There are 4 nested groupings, the coarsest first. Each group lies inside one group of the grouping before and may be the whole of it. The rows also spread widely along 10 directions, which tell nothing about the answers.
In the rows, 128 means zero.
Some rows, each with its group in each grouping after it:
[144 123 107 125  70 151 140 103  94 175 173 115 160 139 145 130 143  83
  57 163 153 121 137 158 114 112  84 163 103 107 131 156 121 106]
nanif lonik Vepas Q_209
[155 126 118 118 203 116 138 177  65 119 129 178 121  95 169 152 163 139
 123 119  98 135 119 113 104 161 108 193 134 107 115 157 104 126]
nanif lonik Tubo Q_528
[101 142 159 117 117 133 167 107 126 155 100 163 135 146 127  98  99 147
 141 110 110 152 165 119 124 169 173 125 147 109 110  98  93 187]
nanif lonik Tubo Q_191
[ 96 138 142 143  69 140  88 119 119 153 153 138 143 163  90 120 146  95
  86 169 144 130 127 139 101 145 125 167 101 126 131 119 150  67]
Ved pegu Bure Q_654
[101 116  95 107 201 126 104  77  32 149  85 129 122  85 170 165 154 156
 134 143 111 154 109  96  99 138 117  96 137  76 103 142 107 139]
Ved pegu govub Q_982
[106 147 136 120 107 145 127  94  58 128 126 160 134 129 101 103 128 136
 133 124  92 151 140 148 126 170 158 167 160 152  87  81 135 142]
Ved Zigi Rimag Q_674
[181  60  92 115 132 143 160 133 148 149 121 102 103 117 142 136  97  96
 126  84 128  60 129 117 128 103  70 129 108 121 137 192  86 185]
nanif tubuk dele Q_693
[179 119  87  97 117 121 135  62 113  99 115  77 128 117 196 157 149 124
 107 122 128 111 109 118 132 111  65 107 117  68 151 137 120  96]
nanif lonik Vepas Q_566
[183 139 107 132 141 124 199 147  92 128 147 118 138  93 183 130 170 137
 113 133 131 150 126 134 127 106 110 164 171 140  96 145 126 145]
Ved Zigi zefo Q_331
[114 124 109 118 137 137  97 101  47 117 109 170 147 136 115 130 165 125
 117 122  79 139 111 136 122 161 121 180 146 126  99  98 138 102]
Ved Zigi suv Q_989
[ 95 121 145 133 135 121 122 115 126 183 109 139 124 129 135 131 127 126
 117 155 151 124 137  93  81 142 127 114 105  88 126 169  96 129]
Ved reve kibef Q_664
[155 110 103  99  93 134 155  31 104 159 102  93 155 143 176 132 135 118
 101 129 115 112 138 111 120 107  93 103 131  67 125 134  99 136]
Ved reve gida Q_21
[124 109  99 129 150 130 137  72 164 124  82  79 157 118 167 143 130 143
 114 143 125 150 135 120 173  75 124  30 132 101 159 118 128 145]
Luzur fal Zufa Q_880
[113 170 162 164 127 123 199 175 183 121 110 154 133 149 139  93 152 154
 134 123 139 179 135 124 147 127 168 129 170 155 105  90 131 156]
Luzur Sovo zas Q_200
[183 156 140 100 133 119 185 117  89 129 169 123 160  85 186 127 129 137
 102 158 115 154 177 139 138 144 129 152 143 101 146 133 126 122]
nanif lonik Leme Q_553
[126 136 113 132 186 124 139 119 112 142 129 104 174  78 189 158 165 143
  93 188 136 180 142 124 153  87 119  72 133  99 158 149 141 106]
Luzur Sovo dizo Q_27
[160 169 118 123  66 137 167  77 134  89 133 116 161 156 157 110 157 132
 109 116 110 161 131 162 173 120 128 134 162 127 121  56 155 114]
nanif nik Fofuf Q_622
[112 155 157 127 168 126 144 143 118 108 114 142  88  96 126 112 105 160
 165 122 120 146 131 112 125 162 154 122 147 143 117 112 124 148]
Luzur Sovo pigid Q_16
[156 107 114 101  65 166 101  64  84 128 171  97 157 124  89 117 105  87
  89 157  99 103 160 173 151 126 110 154 115 150 151 108 168  98]
Ved pegu govub Q_354
[136 145 143 141 116 130 163 145 143 144 147 138 168 140 145 118 154 117
  88 160 125 154 150 139 145 114 128 148 135 124 143 120 141 106]
Luzur Sovo pigid Q_627
[125 171 117 146 101 140 151 106 101 117 152  98 120 103 148 120 156 139
 114 154 159 164 111 158 126 113 129 127 154 158  93 110 157 118]
Ved reve lapak Q_121
[217 121 112 109 133 120 188 118 150 109 153  76 136  83 190 140 121 127
 117 128 133 118 150 132 158  95  93 108 133 112 163 155 125 135]
nanif nik Fofuf Q_805
[156 120 122 134 194 121 146 163 117 113 142 116 149  52 148 142 137 147
 128 161 120 158 155 139 156 112 144 113 152 161 140 152 154 138]
Ved Zigi zefo Q_860
[161 162 162 112  98 101 144 129 160  72 114 158 118 165 148 112 142 137
 134  98 102 123 129 106 121 186 127 183 128  95 147  85 126  78]
nanif lonik Leme Q_869
[116  95 107 139  74 148  80  95 178 103 105 114 170 186  80 126 151  93
  97 127 104 113 122 152 168 106 116 123 115 145 156  86 172  86]
Ved pegu keki Q_196
[ 92  75 123 153 132 142  95 146 191 148  98 116 116 141  73 126 106 106
 131 126 143 100 127 121 131 110 132  89 102 153 142 152 128 152]
Ved pegu Bure Q_765
[118 123 110 130 179 143 109 133 100  78 106 131 130  93 104 132 139 152
 153 120  84 155 124 153 170 132 157 119 166 184 113  86 170 148]
Ved pegu keki Q_196
[125  99 118 124 134 148 136 119 130 139 101 144 136 147 117 119 123 112
 122 107  96 110 133 122 144 123 113 132 131 128 129 125 112 151]
Luzur Sovo dizo Q_27
[133 120 163 141 184  99 125 184 170 126 133 122 117  71 129 136 111 145
 143 164 151 136 154 104 121 140 152 104 115 138 166 174 134 116]
Ved Zigi Rimag Q_674
[101 129 138 130 121 139 135 121 112 140 103 175 160 165 100 107 147 129
 122 118  80 151 146 131 138 151 166 159 157 136 101  79 132 148]
Ved pegu Bure Q_765
[ 95 116 130 135 186 118  65 122 117 138 122 118 143  79 131 160 137 134
 112 193 143 144 134 116 116 128 129  80  95 110 163 168 146  81]
Ved reve gida Q_21
[125 136 151 131 151 120 169 127 164 155 118 125 173 116 164 125 132 140
 107 166 128 165 171 111 153 109 150  81 136 100 160 132 123 132]
Luzur Sovo dizo Q_27
[ 93  97 123 134 130 145 158 110 126 192  85 168 190 170 119 115 146 122
 101 128  91 154 161 124 144 119 162 120 152 113 106 110 107 186]
Ved pegu govub Q_982
[ 78 118 112 144 148 163  58 120  97 117 136 128 132 102  72 129 112 117
 110 164 118 142 129 169 155 124 141 108 110 179 142 111 169 113]
Luzur fal Zufa Q_880
[ 88 163 159 119  88 126 100  85 134 106 113 137 113 145 111 109 106 140
 136 132 132 143 134 126 117 183 150 118 114 109 138  83 134 100]
nanif lonik Leme Q_869
[152 144 127 137  48 137 159  76 191 107 135  47 105 129 135 106 110 124
 126 134 177 115 127 141 137  95 113  80 130 147 137 118 149 124]
Ved reve kibef Q_664
[121 163 139 137 115 109 147 112 133 126 117 105 102 126 166 130 154 148
 130 145 164 152 109  98  94 136 126 114 135  96 114 123 124 102]
Ved pegu Bure Q_765
[132 154 133 110  93 122 164  50  85 160 130  91 139 107 176 124 125 145
 115 161 150 158 149 115 107 131 130  96 143  81 117 127 111 129]
Ved Zigi Rimag Q_674
[123 149 133 133 147 130  98 108 147  84 145  75 138  72 133 139 119 143
 121 184 144 161 139 150 172 108 133  62 120 146 180 111 187  77]
Luzur Sovo pigid Q_16
[119  59 113 122 134 150  96 126 114 178 118 136 123 135  84 134 103  87
 113 126 113  73 137 117 105 128 102 144  94 124 134 176 102 149]
Ved pegu Bure Q_765
[112  95 141 129 117 120 109  92 194 147  86 122 157 157 119 128 119 117
 115 139 121 112 149 104 135 119 134  82 104  94 165 132 122 118]
Ved reve lapak Q_121

New rows. What belongs after each?
[148 165 155 145 145 102 198 168 136 159 141 153 162 121 187 125 182 145
  98 165 142 172 151 106 108 127 143 158 152 103 116 148 119 118]
Ved reve kibef Q_664
[145  97 114 124 108 132 152 100 173 156 113 120 208 159 157 134 145 107
  76 142 111 140 167 139 169  92 121 102 120  88 169 127 122 135]
nanif lonik Tubo Q_191
[148 120 125 126 133 117 157 131 128 135 105 136 122 142 157 130 157 129
 124 115 121 124 118  98 107 134 113 151 139 100 115 135 108 127]
Ved pegu govub Q_982
[ 97  95 128 150 129 147  85 167 124 158 139 166 154 147  73 127 145  92
  92 155 118 120 135 143 122 134 133 170 105 155 134 143 147 106]
Ved pegu govub Q_982
[199  87 148 106 151 121  96 157 160  91 160 121 135  89 101 135  97  98
 122 144  88  65 171 128 144 142 107 167  95 150 201 164 157  79]
Ved reve kibef Q_664
[112 159 138 131 163 119 139 138 110 121 130 133 128  89 157 135 137 155
 125 154 143 173 134 129 127 145 149 109 138 121 124 127 132 132]
nanif lonik Vepas Q_209
[105 196 168 155 107 137 161 177 133 105 177 130  82  86 109  91 103 153
 145 150 179 173 138 163 120 167 174 144 146 195 103 109 154 142]
nanif lonik Leme Q_869
[150 107  88 124 108 143 137  82  96 145 134  90 159 110 153 141 149 112
  92 153 134 132 128 145 137  89  93 114 133 121 127 146 137 123]
Ved Zigi zefo Q_331
[154 158 182 123 111 103 147 127 175 113 152 106 115 100 141 113 103 139
 134 162 150 128 162 110 116 151 149 121 119 120 163 134 141  91]
Ved reve lapak Q_121
[143 137 130 134 131 111 158 114 134 148 133 118 197 116 175 137 170 136
  87 177 129 177 160 128 149 104 141 109 144 101 148 129 142 104]
Ved Zigi Rimag Q_674
[ 74 102 128 133 140 125 121  84 145 164  59 139 157 149 122 125 127 144
 134 126 116 152 143 103 133 128 160  65 136  99 122 116 104 168]
Ved Zigi Rimag Q_674
[ 93  90  97 133 126 155  44 106 104 142 124 167 202 160  86 147 161  86
  68 156  86 133 133 168 162 121 112 141  93 121 158 112 158  80]
nanif nik Fofuf Q_622
[117 130 126 123 200 111 121 121 112 136 103 130 149  93 182 159 157 149
 114 166 122 159 131  93 128 121 117  87 121  74 158 150 121  99]
Luzur Sovo dizo Q_27
[110 139 116 151  85 109  91  89 195 100  97  80 139 166 149 146 182 124
 102 155 168 144  91 109 127 100 104  77 106  88 158 106 160  45]
Ved pegu Bure Q_765
[ 98 157 127 143 132 122 117 114 126 112 108 131 157 136 139 134 177 149
 116 155 121 184 121 130 142 127 154 112 151 123 120  83 161  98]
Ved pegu Bure Q_654
[104 189 133 131 122 122 132 110  85  98 128 133  99 112 157 124 149 160
 136 135 149 173 106 131 106 168 136 134 142 116  99  97 133 107]
nanif lonik Leme Q_553
[113 134 144 155  56 144 109 136 169 126 142 138 129 174  77 100 139  95
 103 136 143 109 124 149 119 137 125 170 112 163 125 111 155  90]
Ved reve kibef Q_664
[186 112 120  98  72 145 163  87  94 164 167 120 138 136 147 119 108  88
  91 124 121  88 154 138 116 130  80 175 111  96 135 152  97 130]
nanif nik Fofuf Q_622
[116 111 154 164  99 139 117 181 198 131 152 125 131 124  64 102 103 105
 119 152 157 119 153 151 141 125 154 130 114 193 148 143 160 124]
Ved Zigi zefo Q_860
[158 149 130 115 142 123 179 116  78 140 131 141 135 108 174 125 154 143
 121 133 110 143 140 117 109 140 125 164 159 112  98 132 113 141]
Ved reve kibef Q_664
[142 112 152 142 114 132 128 176 186 141 172 139 177 126 104 120 117  96
  85 165 128 128 180 154 161 125 141 144 100 150 183 145 159 105]
nanif tubuk dele Q_693
[138 185 192 114 118 102 170 122 121 136 149 146 154 117 154 109 129 155
 122 173 116 177 183 108 117 172 182 147 151  99 140  95 137 101]
Ved pegu Bure Q_654
[175 114 103 133  94 148 128 143  92 114 176 111 114 107 113 124 141  91
 103 133 135  95 115 160 118 121  82 197 126 172 116 153 150  99]
Ved Zigi zefo Q_860
[116 150  87 134 140 118 107  98 116  69  82 121 119 138 175 154 193 151
 125 109 129 159  69 123 131 129  97 114 137  99 115  93 140  89]
nanif lonik Leme Q_869
[112 117 128 151 146 154 141 149 131 165 159 106 142  72 103 119 104 124
 113 176 156 145 163 163 144  99 151  95 132 187 126 164 149 172]
Ved reve kibef Q_664
[134 124 126 114 158 122 124 101 152  72  69 133 126 139 139 128 134 150
 154  94  75 132 122 111 167 136 130 104 148 114 146  78 137 126]
Luzur Sovo pigid Q_627
[160 144 128 115  78 136 120  96 144  74 146 111 142 137 125 116 126 118
 116 122 106 126 139 156 168 142 122 143 129 141 154  79 172  89]
nanif tubuk dele Q_693
[ 69 124 139 146 137 118 136 125 116 187  83 157 111 145 134 122 141 137
 131 131 160 143 110  84  70 150 136 117 125  89  90 156  80 150]
Ved Zigi suv Q_989
[194 122 108 116 146 135 160 138 110 106 158 116 167 104 167 140 159 113
  90 146  94 131 145 152 168  97  92 163 142 133 155 131 153  99]
Luzur Sovo pigid Q_627
[ 74 154 130 154 115 145 120 119 136 117 107 110  68 125 115 112 120 142
 149 123 173 142  88 123 112 133 127  91 130 151  99 115 127 137]
Luzur Sovo dizo Q_27
[161 130 140  85 114 139 153  87  58 147 137 168 134 132 135 111 102 119
 125 105  75 110 162 126 116 177 123 186 136  96 116 114  93 148]
nanif nik Fofuf Q_622
[126 123 135 113  38 137 106  39 158 140 118  91 140 180 126 118 115  93
  91 146 141  98 133 115 121 124  83 108  87  73 171 112 127  67]
Luzur Sovo zas Q_200
[120 144 152 122 138 112 136  91 132 155 125 132 197 119 162 133 149 140
  93 187 115 173 175 120 140 126 159  99 132  84 158 118 140  99]
Ved reve lapak Q_121
[141 126 134 143 156 125 171 162 154 157 139 134 186 119 163 133 159 123
  83 172 126 161 161 132 157  92 130 122 134 117 157 146 135 122]
Luzur Sovo pigid Q_627
[ 84 180 151 134  69 126 101  83 118 121 122 154 130 173 122 112 148 132
 113 139 139 160 114 130 111 172 140 139 118  95 119  73 136  74]
nanif nik Fofuf Q_622
[156 107  71 107 121 142 124  51  72 132 122  69 138 103 174 158 155 119
  99 145 130 125 111 133 130  91  76  99 130  96 127 139 134 113]
Ved pegu govub Q_982
[152 107 103 134 141 142  93 156 143  77 146 121 144 109 106 140 138 106
 105 131 111 118 124 169 171 118 108 146 116 172 160 123 174  99]
nanif lonik Vepas Q_209
[118 138 157 120 111 108 146 107 132 166 106 140 126 155 150 124 135 131
 121 140 134 129 139  79  83 156 132 136 121  66 126 134  94 114]
Ved pegu Bure Q_654
[122 159 111 153 144 133 139 170 104  98 143 136  91 102 144 130 162 142
 132 119 154 156  89 144 120 138 118 155 144 163  90 126 144 127]
nanif tubuk dele Q_693
[103  89 142 113 194 112 117 122 122 166  67 181 170 143 133 141 141 138
 124 133  72 137 158  80 124 152 155 116 128  71 143 133  98 147]
Ved pegu govub Q_354
[ 84 144 125 130 107 124  69  80 123 127 120 106 118 126 140 147 136 128
 109 162 166 143 108 117 106 146 109  86  86  82 150 129 141  67]
nanif tubuk dele Q_693
[152  90 114 139 158 143 162 173 159 122 110 141 126 132 120 119 130 116
 130  95 100 107 128 133 159 104 113 145 143 161 127 138 120 171]
Luzur Sovo pigid Q_627
[118  66 120 120 121 143 129  99 177 170  94 119 146 144 112 126  83 105
 120 111 119  95 161 117 147 115 122  76 100 105 158 155  99 182]
nanif tubuk dele Q_693
[ 88 130 113 163 160 128 108 138 146 128 104 130 166 123 132 141 179 139
 105 163 137 174 117 139 148  99 145  89 137 143 124 124 157 114]
Ved reve gida Q_21
[106  96  47 131 159 159  93  84  66 136 115  96 153  95 155 170 165 118
  87 149 138 148  96 163 146  82  79  86 118 122 120 151 137 135]
nanif lonik Leme Q_869
[113 102 116 125 170 123  76 113 110 137 106 142 162 117 131 157 159 121
 103 161 106 127 131 115 122 127 113 120 105 100 154 149 138  88]
Ved reve kibef Q_664
[129 126 121 131 130 110 118  94 144 128 111 100 169 118 163 148 161 135
 101 167 139 156 136 116 139 108 123  84 123  92 158 132 142  85]
Ved Zigi Rimag Q_674
[107 117 184 132 122 113 136 145 199 116  74 170 109 160  79  88  88 143
 175  89  99 113 156  91 127 182 184 128 140 138 130  98 112 160]
Ved Zigi zefo Q_860
[100  91 129 146 139 124 104 133 154 174 114 128 162 127 115 139 135 112
  99 165 145 132 146 118 123 113 130  97 102 114 154 167 123 119]
Ved Zigi Rimag Q_674
[ 87 149 183 120 101 138 114 100 122 131 116 163 115 138  69  83  78 137
 153 129 102 131 165 128 118 192 188 136 135 151 116  85 131 142]
Ved reve gida Q_21
[130  93 132 135 182 140 138 177 129 127 113 167 108 106  90 114 108 128
 155  97  91 106 139 132 135 142 148 159 147 184 105 144 118 189]
Ved reve lapak Q_121
[179 143 133 121 141 121 154 185 105  86 151 165  96 121 141 121 146 123
 130  95 106 109 114 129 113 169 107 226 139 145 111 131 122 115]
nanif lonik Vepas Q_209
[ 88 142 139 142 123 145 118 124 143  96  94 141  93 144  91 103 116 140
 158 101 117 134 108 131 140 149 145 120 142 161 109  81 138 143]
Luzur Sovo pigid Q_16
